All rows are made from the same 8 directions, up to rounding. Whole rows:
(in the rows, 128 means zero)
[[157  86 142 142  72 167 130 136 165  94  96 168 105 159 159 133 202  88
  158  99 181]
 [143 124 165 125  88 136 115 155 177 133 127 139 116 127 135 102 166 162
   94 101 199]
 [128 161 116  49 108 163 122 178 129  58 164 170 139 116 124 132 168 173
  111 112 162]
 [164  98 120 148 106 119 118 119 177 120 122 113 124 132  94 145 110 126
  129 144 130]
 [121 114 160 156  92 139 147 103 128 127  88 142 116 141 163 160 156  98
  158  97 153]
 [121 111  93  96 107 150 150 140  82  81 106 186 142 159 184 183 191  64
  217 126 106]
 [133 118 120 128 123  92 139 143 130 159 127 140 131 128 151  97 142 111
  154 149 141]
 [142 122 106 101 124 105  87 199 173 162 169 122 151 129 109  93 141 186
   72 144 146]
 [117 138 167 153 138 111 152  81 101 150  95 116 112 119 147 132 106 108
  157 124 127]
 [ 90 112 114 163  84 163 140 153 143 136 135 162 128 148 171 102 200 100
   97  77 172]
 [123 134 124 110 136 131 120 127 108 118 123 124 143 133 125 175 117 137
  141 130  97]
 [ 98 148 124 146 136 102 175 101  97 144 131 138 120 106 152  87 117  94
  150 135 136]]

Rows cut short, each followed by the rest of it:
[105  98 102 167 113 168 105 159 149 147 140 133 136 161 141 118 175]	[115  75  92 129]
[ 64 135 160 167  76 169 141 120 122 139 107 141 136 143 175 179 175]	[129  92  45 160]
[179 100 157  93  58 197  92 155 191  42 106 158 118 155 114 199 190]	[158 125  85 182]
[103 103 126 176  69 116 117 154 185 180 131 120 150 143 138 149 154]	[148  74  93 161]
[ 94 148  65 113  90 144 159 157 144  78 186 165 147 108 118 110 148]	[129  95 115 153]
[116 134 129 102 137 151 130 143  90 115 121 158 128 142 167 126 171]	[110 153 115 126]
[167 105 120 184 143  96 130 103 188 157 146  89  98 107  73  40  74]	[120  94 166 144]
[172  95 157 176 168 153 104  90 143 140 100  94  83 144 105  81 109]	[100 122 136 117]
[149 138 114  81 159 103 117 142 106 122 136 126 140 122 116 136 106]	[142 159 169  96]
[ 71 133 183 201 132  91 139  94 104 239  90  91 132 132 175 133 114]	[125 106  95 127]
[123 153 156  99 158 140 111 139 103 133 131 123 124 123 133 113 129]	[160 110 120 128]
[109 194 127  87 185 125 149 112  82 101 170 120 118  79  99  70  76]	[158 105 147 119]
[104 133 143 124 111 107 138 130 104 154 106 137 146 135 167 172 144]	[125 157 117 125]
[108 147 148 134 107 156 161  96 113  88 117 146 112 116 141 138 137]	[112 138  96 153]
[156 127 155  74 163 179  83 160  99 101 113 145 115 155 146 123 175]	[142 138 119 122]
[102 158 129  89 117 117 131 153 112 127 144 141 152 116 141 152 136]	[165 119 118 136]
[122 138 144 126  75 130 160 107 143  89 115 147 126 114 133 171 134]	[127 149 106 165]
[ 85 211 174  76 168 129 171 107  46 111 137 150 110  82 161  78 120]	[146 140 115 153]
[158  95 104 144 155 162 112 112 125 100 118 121 113 152 109 130 124]	[ 87 147 143  86]
[114 158 162 111 157 123 111 119 102 146 123 100 136 118 119 155  95]	[173 107 122 107]
[149 127 172 111  91  90 121 119 149 138  92 115 142 125 126 212 109]	[165 160 131 139]
[124 121 143 158 123 127 115 158 168 178 148 124 112 126 135  37 155]	[145  63 111 183]
[123 117  98 146 181 149 109 127 105 141 141 110 125 143 116  97 116]	[106 109 140  77]
[100 132  76 115 148 137 140 139  85 114 146 146 148 137 143 137 137]	[ 97 147 137  83]
[ 95 179 126  85 166 119 162 129  59 121 147 155 125 102 160  78 131]	[120 152 138 127]
[ 66 148 178 142 116 107 113 150 106 219 109 114 157 138 183 163 151]	[174  87  79 139]
[148 157 134  93 133 115 109 132 160 103 158  98 137  95  61 144  69]	[203  83 145 129]
[ 77 146 103 151 125 160 165 105  93 103 140 145 128 123 145 127 136]	[ 91 121  99 119]
[130 123 143 142 140 191 143  92  96  77 102 150  91 142 148 115 157]	[ 73 156 101 130]
[122 123 124 178 148 109 147 102 134 164 135 110 108 116 122  58 103]	[100 113 140 133]
[ 60 135  72 123 138 195 128 146  65  95 144 156 160 160 161 184 172]	[ 97 116  85  69]
[151 131  83 113 131 157 146 104 133  40 151 137 119 114  79 137  99]	[106 145 149 107]
[172  94 159 139  89 117 107 122 180 130  94 114 124 142 113 179 127]	[142 143 128 146]
[144 138 142 119 114  90 152 113 139 126 123 131 121 105 124 118 108]	[130 158 149 153]
[173 139 186 116 137 109 137  90 135 116  99 117  92 105 114 108  98]	[136 163 147 158]
[142 133 174 117 127 123 128 112 117 131  95 127 116 128 144 146 130]	[134 158 124 141]
[110 111 139 130 136 135  98 186 117 195 124 146 133 161 190  78 203]	[127 106 105 149]
[120 123  88 141 140  63 161 124 114 169 139 129 140 115 139  95 104]	[ 91 168 176 107]
[144  90  38 129 131 112 131 174 147 130 168 155 140 143 127  67 156]	[ 79 144 173 112]
[ 83 153 119 130 119 118 159 121 100 134 137 139 142 115 150 137 128]	[122 128 114 128]
[155  96 151 134  90  73 118 134 158 173  88 120 145 144 145 188 130]	[134 174 145 134]
[105 177 174 117 156 119 142 111 100 146 134 117 112  95 133  83 105]	[161 103 117 152]
[130 102 147 177 114 147  97 109 164 147 108  88 131 147 101 182 108]	[147  85 101 113]
[155 128 192 118 114 120 106 120 148 140  93 111 119 129 126 163 122]	[168 131 117 153]
[115 123  82 150 126 135 154 122 130 111 152 141 124 123 123  92 129]	[ 90 125 134 125]
[150  57 156 197 132 147 102 126 136 193  70 127 100 187 183  97 191]	[ 60 152 111 132]
[137 164 124  76 133 164 136 102 109  30 138 132 128 106  84 191  92]	[152 141 128 106]
[ 96 149 130 138 166 161 123 135 101 142 150 126 116 126 138  64 140]	[130  78 106 129]
[161 137 138 121 164 127 118 103 134 108 133  99 109 110  79 109  75]	[144 121 155 111]
[123 101  91 145 120 123 124 148 135 146 134 136 142 148 140 127 149]	[101 134 135 112]
[141 133 104  77 166 167 115 156  88  84 142 159 122 141 140 100 163]	[112 150 139 108]
[145 116 109 161 135 156 140  96 150  91 139 120 101 121  91  92 107]	[ 98 114 132 128]
[130 110 146 174 101 104 147 116 159 167 114 128 111 126 146  86 140]	[105 128 122 172]
[129 113  91 123 159 149 131 150  97 124 139 158 117 147 158  65 171]	[ 75 152 141 115]
[ 97 138 131 165  98 134 143 104 151 126 135 111 135 115 108 158 104]	[144  85  98 138]
[122 146 147  93 109 147 128 170 131 118 142 166 120 124 161  80 188]	[149 111 102 190]
[136 123 156 149 118 132 109 137 167 153 131 111 116 126 116  96 131]	[158  77 111 164]
[158 107 118 113 163 136  94 158 125 142 130 129 122 149 131  89 148]	[121 132 150 112]
[112 136  86 132 132 151 133 118 127  89 156 122 140 121  93 151 102]	[128 104 127  96]
[153 114 195 170 148 167 107  99 145 144  96 107  77 138 128  72 138]	[124  98  99 163]
